All groups share one centre, and each spreads out both ways along 15 directions, with some noise.
In the rows, 128 means zero.
Some rows, each with its group after it:
[136  81  94 146  87 169  89 146  70 132  93  87 172 143  83 115 112 105
  94 116 133 104 141  77 148 102 138] => Q_742
[127  97  90 140 151 107  86 153  96 136 141  99 101 155 201 144  32 174
 112 142 110  56 178 157 110 147 135] => Q_547
[134 152 142 144 165 135 154 148 112 144 155 116 127  75 103 121 142 140
 111 115 133 118 114 128 122 151 110] => Q_277
[ 95 144 160 150 139  89 157 115 141 159 185 124 144 143 119 106 141 116
 168 138 138 170 135 128  93  52 122] => Q_547
[129 123 124 122 132 116 140  88 152 132 119 159  91 136 119 128  85 136
 136 109 146 102 149 124 114 137 149] => Q_277
[154 124  92 109 140 106 167 148 115 147 112 149 141 119 101 131 123 131
 114 124 114 127 114 153 157 113 173] => Q_173
[129 145 135 139  93 112 147 155 147 114 139 113 142 166 128 149 124 130
 138 104 135 122 140 148 132 103 157] => Q_277
[160 121 123 113 127 106 142 130 122  98 114  98 103  98 115 148 107 213
 125 126 116 124 161 112 142 114 115] => Q_742
[133 128 127 105 158 124 131  99 122 140 124 175 115 102  96 121 139 113
 130 137 130 143 100 120 119 139 119] => Q_277
[119 120 133 132 137 138 139 113 144 140 136 182 113 165  93 103 160  86
 150 142 123 165  87  98 127 128 158] => Q_277
[112 156 121  94  84 159 113 155 159  90 167 138 126 107 195 180 146 133
 135 128 121 132 107 182 129 204 135] => Q_742
[ 85 121 120 165 117 105 161 131  78 159 149 145 180 136  96 131 112  62
 112 115 144 140  71 180 145  70 152] => Q_742
[131 120 128 154 129  95 150  87 129 148 135 130 105 135 163 113  89 104
 141 108 131 116 173 177  92 101 184] => Q_742
[156 126  98 155 146  66 162  64 137 107 149 108  81 153 100 107 130  65
 141  58 124  95  99 119 100 171 130] => Q_173
[116  86 131 176 189 128 117  83 150 118 116 129 153 223 120 115  95 124
 154 148  98 121  98 125 139 120 149] => Q_173
[140 114 188 144 166 122 101 141 134 143  77 194 116 128  98 110 133 128
 167 146 130 168 119 111 107  58 152] => Q_277
[160 129 100  89 151  97  70 157 136 160 109 154 143 109 147 131 136  81
 139 117 126 107 117 146 103 140 125] => Q_277
[117 122 154 136 104 162 109 153  97  99 123 152 137 134 121 127 155 107
 123 158 122 161 112 124 115 119 134] => Q_547
[152 122 106 128 177 106 130  86 138 168 110 118 120 112 124 111  99 123
 120 101 134  87 144 137 124 139 131] => Q_547
[ 99 126 139 170 138  97 170  78 149  95 137 125 134  99 136  82 111 133
 177  78 156 128 128 130 110  94 130] => Q_547
[135 131 116 153 122 139 157 128 121  99 129 117 129 129 122  96 136 127
 130  99 142 103 154 110 120 127 166] => Q_547
[163  97 124 144 182 117 136 160  73 142  68 161 150 113  58 133  86 168
  97 135 122 109 121 119 150  70 157] => Q_173
[100 136 129  99  74 130 146  77 112 113 100 137 145 138 125 133 112 116
  86 152 148 132 150 147 140 105 102] => Q_277
[155 130 122 157 178 124 109 128 178 160 133 162  79 143 137 108 102  84
 164  64 142  70 129 127  85 196 195] => Q_277
[121 142 135 119 165 109 109 123 121 158 166 165 120 130 126 143 143  93
 137 127 144 118  87 137 117 111 124] => Q_547
[ 62 143 145 128  88 167  96 175 141 118 138 123 174 104 171 100 126 132
 146 142 163 138 162 115 105 126  88] => Q_547
[130 130 123 136 103 127 144 124 105 163 181  66 125 139 142 142 134 112
 103 145 103 139 150 152 114 142 124] => Q_742
[156 143 129  95 143 103 137 109 161 102 144 161  60 122 183 137 140 173
 161 130 126 120 161 135 110 132 164] => Q_742
[135 114 123 156 131 100 131 113 144  85 128  76 163 154 176 141  99 145
 150 116  95 119 148 185 118 121 142] => Q_173
[ 98 162 115 126 148 105 177 164 112 130 175 129 134  85 151 138 121 144
 112 125 131 114 100 181 135 157 107] => Q_547
[140 134 138  98  94 164 110  33 136  89 141 106 133 172 127 145 153 126
 103 159 125 117 174 103 113 128 117] => Q_547
[137 106  69  81 154 105 136 147  95 204 116 159 125 120 119 120 134 127
 104 168 126 142 106 114 188  73 137] => Q_277
[150 108 145 146 117  98 103 101 141 104 122 111 135 147  91 131 116 107
 164  95 122 141 126 115  86 104 123] => Q_173
[ 92 145 115  86 123 179 113 175 130 148 115 156 148  74 184 125 128 141
 105 179 124 141 134 165 136 192 109] => Q_547
[144 138 144 115 152 103 140 118 120 156 109 167 122 126  76 149 113 115
 111 132 132 126 108 145 127 116 126] => Q_173
[ 48  91 130 143  98 175  76  62 120 155 147 129 175 147 128 119  93  85
 144 140 166 141 106  99 136  89  92] => Q_173
[135 105 108 124 143 150 119 105 156 122 146 123 129  75 133 126 100 157
 161 106 120 128 133 125 109 171 141] => Q_277
[118 106 132 129 144 129 134 143 107 158 110 162 121 101 155 130 103 142
 130 169 103 166 124 180 134 111 151] => Q_547
[104 134 155 119  81 219 115 158  92 138 125 164 140  89 145 124 182 113
 107 176 144 176 139 125 144 101 167] => Q_547
[ 80 115 114 134 128 142 141 139 111  97  99 163 195 175 163 101 101 108
 122 184 109 140 129 185 123 119 153] => Q_742
[118 130 159 149 191 187 118  90 164 122 103 113 144 122 129  97 150 171
 131 136 139 107 140  76 154 145 101] => Q_742
[ 84 136  78  93 124 133 164 103 131  76 126 167 160 115 100 109 100 113
 110 137 125 121  90 138 119 230  82] => Q_277
[ 89 116 165 128  73 180 116  79 141 117 113  97 158 143 127  90 136 134
 135 177 129 186 191  88 101  97  97] => Q_547
[162 139 139 111 118 153 107 150  99 121 100 108 148 133 125 155 189 104
  86 156 101 142 108 144 152 140 115] => Q_742
[153 107 108 130 180  98 128  69 138 155 137 134  95 172 121 118 105 110
 135 129 107 105 127 124 111 145 144] => Q_173
[144 152 104 134 170 116 129 207 108 176 126 136 160  80 158 131 129 106
 107  98 141  78 119 188 138 138 165] => Q_547
[135 148 153 143 134 122 145 168 132 158  85  95 184 154 139 122 183  94
 109 149 103 159 121 172 158  96 124] => Q_277
[142 183 145 114  84 103 178 190 129 135 116 147 139  84  65 142 167  93
 102  89 148 144 101 159 130 147 124] => Q_173
[197 111  89 104 117  82 110 196  61  71 116 111  81 112 122 139 170 133
 111 130  77 141 110 103 122 149 108] => Q_742
[105 136 122 119 135 145 155 104  86  82 115 174 115  60 122 112 130 166
 109 125 173 115 112 103 158  99 114] => Q_173
[114 113 114 153 183  87 174  94 144  96 126 157 120 118 105 119  90 159
 157  99 128 126  68 131 151 130 119] => Q_742
[137 133 156 148 168 147 115 162  95 168 119 160 124 127 102 134 128 122
 102 139 141 109 121 122 133  92 158] => Q_173
[172 123 157 147 142 109 107  92 105  69 115 150 122 150  99 142 159  92
 143 109 117 124 100 132  97 101 158] => Q_547
[141 135 137 114 192  88 171 101 181  96 110 193 111 145 113 158 105 194
 163 125 121 126  81 151 168 115 152] => Q_742
[141 112  99 139 121 142 126 138 155 167 145 129 121 126 127 117 132  94
 156  96 127 134 115 120 133 150 182] => Q_277
[138 121 128 176 156 144 119  98 126 125 134 111 107 196 182 116 139  92
 124 116 122  80 136 146 131 133 193] => Q_173
[131 130 156 133  99  83 143 111 193 132 143 146 116 209 112 145 146 106
 190 118 125 178 110 129 124  70 165] => Q_277
[129 134 119  82 147 107 121  95  99 126  89 180 130  80 115 134 106 132
  96 146 146 114 119 144 129 115  92] => Q_277
[135 115 110 126 125 147 135 145  99 180 165 106 188  90 121 152 136 120
 115 140 111 150 117 168 145  86 166] => Q_173
[217 117 169 124 157 128  76 117 132 157 105 122  84 176  88 152 157 121
 129 142  96 133 171  88  86 101 170] => Q_742
[127 130 139 115 136 127 140  82 155 102 113 149 145 100 127 143 126 147
 143 127 123 147 112 157 131 133 124] => Q_277
[160 117 145 169 202 130 127 101  78 165 140  78 111  83 166 124 112 161
  94 138 112  88 175 154 116  97 143] => Q_173
[126 143 121 119 134 135 148 161 147 128 148 106 126 139 151 126 133 175
 127 148 114 124 156 120 135 143 126] => Q_742
[139 146 147 123 143 138 123  84 166  79 121 162 141 103 161 106 170 110
 172 105 147 125 134 141 100 116 166] => Q_547
[176 110 137  97 129  91 121 148 124 105  86 167 140 188  98 183  84 171
 123 184  73 146 142 167 112  90 174] => Q_742
[141 136 125 113 159 112  98  72 163 132 159 129 122 157 173 149 120 126
 151 112 143  76 146 140 116 115 144] => Q_547
[ 73 128 201 229 163 171 149 114 140 119 141 152 119 149 118  86 116 120
 159 114 155 140 110 122 113 114 160] => Q_277
[119 123 111 126 103 183 153 145 150 156 172 126 174 129  96 134 168 120
 148 126 126 173  97 114 158 116 187] => Q_173
[ 88 107 147 169 147 197  94  83 138 130 117 135 167 136 126  92 107 101
 141 123 155 109 136 106 113 133 143] => Q_742
[113 129 153 166 145 114 140 139 162 163 171 111 127 121  88 126 108 146
 167  93 144 138 116 103 120 107 123] => Q_173
[148 119 169 152 213 112 129 130  97 114 104 148 130 103 115  90 166 151
 143 162 106 159 113 106 112  74 115] => Q_173
[ 93 121 140 150 137 139 144  64 153 110 127 109 145 128 145  74 109 134
 150 135 128 141 165 124  92 139 103] => Q_742

New rows. What belongs after each?
[128 152 149 155 135 138 161 134 155 181 148  99 134 143 108 118 156  97
 123 119 120 142 122 142 130 161 135] => Q_173
[135 160 138 124 137  79 110 127 134 130 129 168 124 144 130 154 123  76
 131  89 163  80 107 164 107 113 138] => Q_277
[147 162 168 136  90 100 173 136 154 113 103 104 124  80  83 111 171 114
 141  77 141 169 137 128 110 124 104] => Q_173
[112 105 109 153 118 154 127  94 141  96 101 114 124 156 145  79 124 118
 140 111 145 111 154  85 133 142 138] => Q_173
[103 112 148 123 118 210  99 163  90  95 112 205 124  95 135 103 122 165
 127 170 154 138 152  83 114 119 165] => Q_277
[188 145 163 137 225  82 103  19 139 148 145 120 127 123 178 132 166  86
 151 119 112  94 150 192  69  79 163] => Q_547
[130 112  77  83 126 108 126 148 127 166 157 169 171 139  90 169  91 120
 137 146 111 141  89 152 138 112 156] => Q_173
[150 142 113 126 146 133 141  74 129 126 140 122 135  81 164 169 126 124
 106  81 150  70 115 193 161 135 165] => Q_277
[125 123 112 107  57 158 145 155 118  97 108 162 152 164  70 133 153 108
 115 133 139 156 111  94 156 108 169] => Q_547
[105 145 138 105  62 152 125 111 137  96  95 169 152 149 129 140 149  88
 117 127 156 141 115 145 143 124 139] => Q_173
[107 115 129 166 123 118 173 110 126 125 122  96 163 158 121  78 105 141
 138 138 123 138 175 125 113  76 144] => Q_742
[104 160  90 130 107  97 168 146 158 119 141 132 132 170 157 124 118  73
 119  92 133  97 102 182 137 200 134] => Q_173
[100 140 109 130 108 116 170 143 151  96 133 141 155 141 112 119 129 130
 144 107 138 133 104 130 144 135 132] => Q_547
[110 149 156 152 160 143 149 189 147 118  92 155 141 151 184 107 151 162
 141 156 130 136 136 159 158  98 169] => Q_173
[144 135 158 141 140 124 108 140 142 122 139 136 130 159  97 137 145 102
 148 121 117 134 112 120  96 130 140] => Q_173
[153 154 141 111  88 117 135 174 114 151 185  75 117 138 136 188 152 137
 102 158  82 159 143 165 113 148 123] => Q_742
[ 85 131 172 142 136 128 137  81 145 134 137 171 153  95  82  97  98 137
 165 123 179 145 139  97  87  66 110] => Q_742
[ 97 111  95 122 171 102 131 110 121 155 125 148 139 121 131 106  79 129
 133 137 131 113 109 131 134 133  95] => Q_277
[197 136 191 147 149 128 133 113 180 174  91 103  98 172 106 142 145 141
 139 129  94 143 182 136 113 107 188] => Q_173
[145 113 105 150 149 130  68 192  78 116 101 143 149 118 176 134 108  93
 115  97 147  56 126 165 124 119 178] => Q_547
[111 124 143 152 134 154 109 118 145 155 150 117 154 150 114 132 115  92
 133 127 121 130 116 138 109 153 131] => Q_742
[103 109 102 115 106 136  88  95  92 100 118 160 127 123 170 116 114  99
 120 130 162  99 131 123 121 110 130] => Q_173
[127 114 131 147 127 142 118 140 111 102 122 108 141 122 127 107 125 136
 133 128 118 131 142 113 110 132 121] => Q_742
[ 66 114 130 118 164 175 124  98 125 148 167 138 171 100 134 116 103 179
 133 190 130 154 118 110 136 121  76] => Q_173
[130 132 134 139 164 132 113  90 157 117 130 119 150 103 162 133 126 117
 147 105 124 112 115 172 117 156 126] => Q_277
[130 145 115 109  88 142 157  93 124 110 143 117 140 150  78 125 160 111
 102 125 144 121 138  93 133 128 127] => Q_547
[158 154 153 139 110 112 115 188 168 150 114 107 130 167 160 126 163  84
 143 114 105 139 163 173  92 142 169] => Q_173
[100  78 131 187 138 115 142  89 133  93  78 151 143 123 146  85  79 128
 180 101 132 152 108 152 133  80 162] => Q_547
[ 80 120  83 133 121  79 168 106 140  88  88 188 141 187 119 107  99  77
 134 101 149 111  54 152 171 137 117] => Q_173
[123 144 127 133 120 135 113 128 127 211 161 137 122 117 145 146 130  58
 115  96 162 100 121 163 130 124 166] => Q_742
[142 136 103 132 117 105 147 152 107 117 158 106 138  79 115 126 135 117
 132  89 133 122 123 135 106 134 129] => Q_173
[121  91 112 163 120 157 110 103  99 119 101 108 147 140 141  86 103 107
 121 124 134 106 170 111 114 105 163] => Q_742
[ 78 109 110 145 172 155 122 112 114 123 132 152 140 163 189  70  88 130
 129 183 119 108 160 136  98 151 140] => Q_742
[ 97 111 115 145 117 133  95 131 131  85 141 127 141 148 158  95 131 107
 166 118 138 124 127  98  99 132 118] => Q_173
[123 156 171 187 101 143 128 158 169 101 139 105 103 175 156 129  79 143
 143  74 160  66 206 139  80 154 188] => Q_277
[120 131 123 109 131 155 115 103 143 149 192 127 111 115 171 153 113 166
 141 138 135 113 156 132 121 130 153] => Q_173
[103 149 135 120 129 163 115 143  99 100 124 185 130 131 116 128 136 110
  98 140 159  99 106 118 136 147 120] => Q_173
[157 124 112 109 121  59 148 125 115  75  66 160 107  88 140  93 146 126
 148 103 133 141 135 134 118  83 129] => Q_173
[119 107  96 130  67 138 112 143 114 125 141 102 163 152  95 138 110  92
 121 118 121 137 121 120 120 141 132] => Q_742
[146 117  93 122 135  97 143 124 125 131 117 129 124 128 133 103 138 106
 144 112 117 133 126 136 126 116 152] => Q_173
[152 121 154 173 186 130 120 136 124 108 112 119 129 161 112 113 153 119
 140 132  87 137  97 123 112 147 131] => Q_742
[122 110 121 179 152 127 145 109 140 142 100 106 155 155 122  77 111 104
 138  98 131 112 142 119 130 117 151] => Q_742
[137 114 145 150 165 124 109 127 124 119 140 158 133 165 119 153 115 135
 146 130 126 117 101 134 126  84 171] => Q_173
[132 139  51  70  82 133 158 186 155 162 156 163 176 154 148 166 143  97
 123 143 106 144 101 196 164 152 208] => Q_173
[103 141 112 147 130 121 106 203 124 114 165 132 139 127 191 148  96 143
 142  95 162  69 124 154 135 122 151] => Q_547
[138 157 189 166 187 121 166 144 166 180 107 129  85 103 170 128 113 189
 135 115 150 105 172 165 151  91 169] => Q_277
[130 119 113 133 150 154 163   8 122 149 119 108  89 131 168 124 104 140
  78 134 137  79 164 151 168 142 148] => Q_173
[153 133  64  54  85  53 138 137 194 154 147 159 116 160  93 146 108  89
 173 103 109 149 112 138  94 174 137] => Q_173
[124 187 122 116 119 116 148 127 175 113 195 107 114 118 142 138 134 108
 130  87 139  81 140 151  83 239 100] => Q_277
[125 135 129 121 143 150 134 119 143 172 154 132 118 127 155 157 104 161
 115 136 144  95 147 146 159 123 158] => Q_742
[107 141 121 186 222 115 156 156 139 160 141 125 140  97 151  66 130  96
 149  99 124 105  88 155 116 186 120] => Q_547
[111 112 111 120 110 154  64 174 117 128 127 123 144 187 152 170  88 132
 106 155 121  96 120 130 147 156 114] => Q_547
[130 118 135 138 136 167 167  93 142 155 150 137 103 143 141 128 171 146
 135 152 121 164 116 112 180  89 191] => Q_277
[146 130 120 124 131 139 117  96 139 157 145 121 125 172 117 142 125  89
 112 136 110 108 131 143 111 169 148] => Q_173
[124  87 174 155  82 151  39 135  93 135 119 141  99 158  45 196  90 118
 127  95 173 122  77  54 154  66 106] => Q_547
[148 130 130 144 118 123 152 107 129 103 119 123  94 107 112 128 111 155
 128  78 158  93 150 110 134 115 154] => Q_173
[106 134 175 169 101 162 183  56 159  70 151 163 118 135  50 122 152  96
 159  98 132 179  77 117 109 165 152] => Q_277
[145 144 132 105 119 137 105 137 128 140 146 151 140 144 144 153 159 105
 131 131 145 110 137 138 125  85 176] => Q_547
[101 129 124 125 164 158 137 122 108  83 141 164 136 144 147  99 169 149
 127 170 127 131 100 100 151 121 124] => Q_742
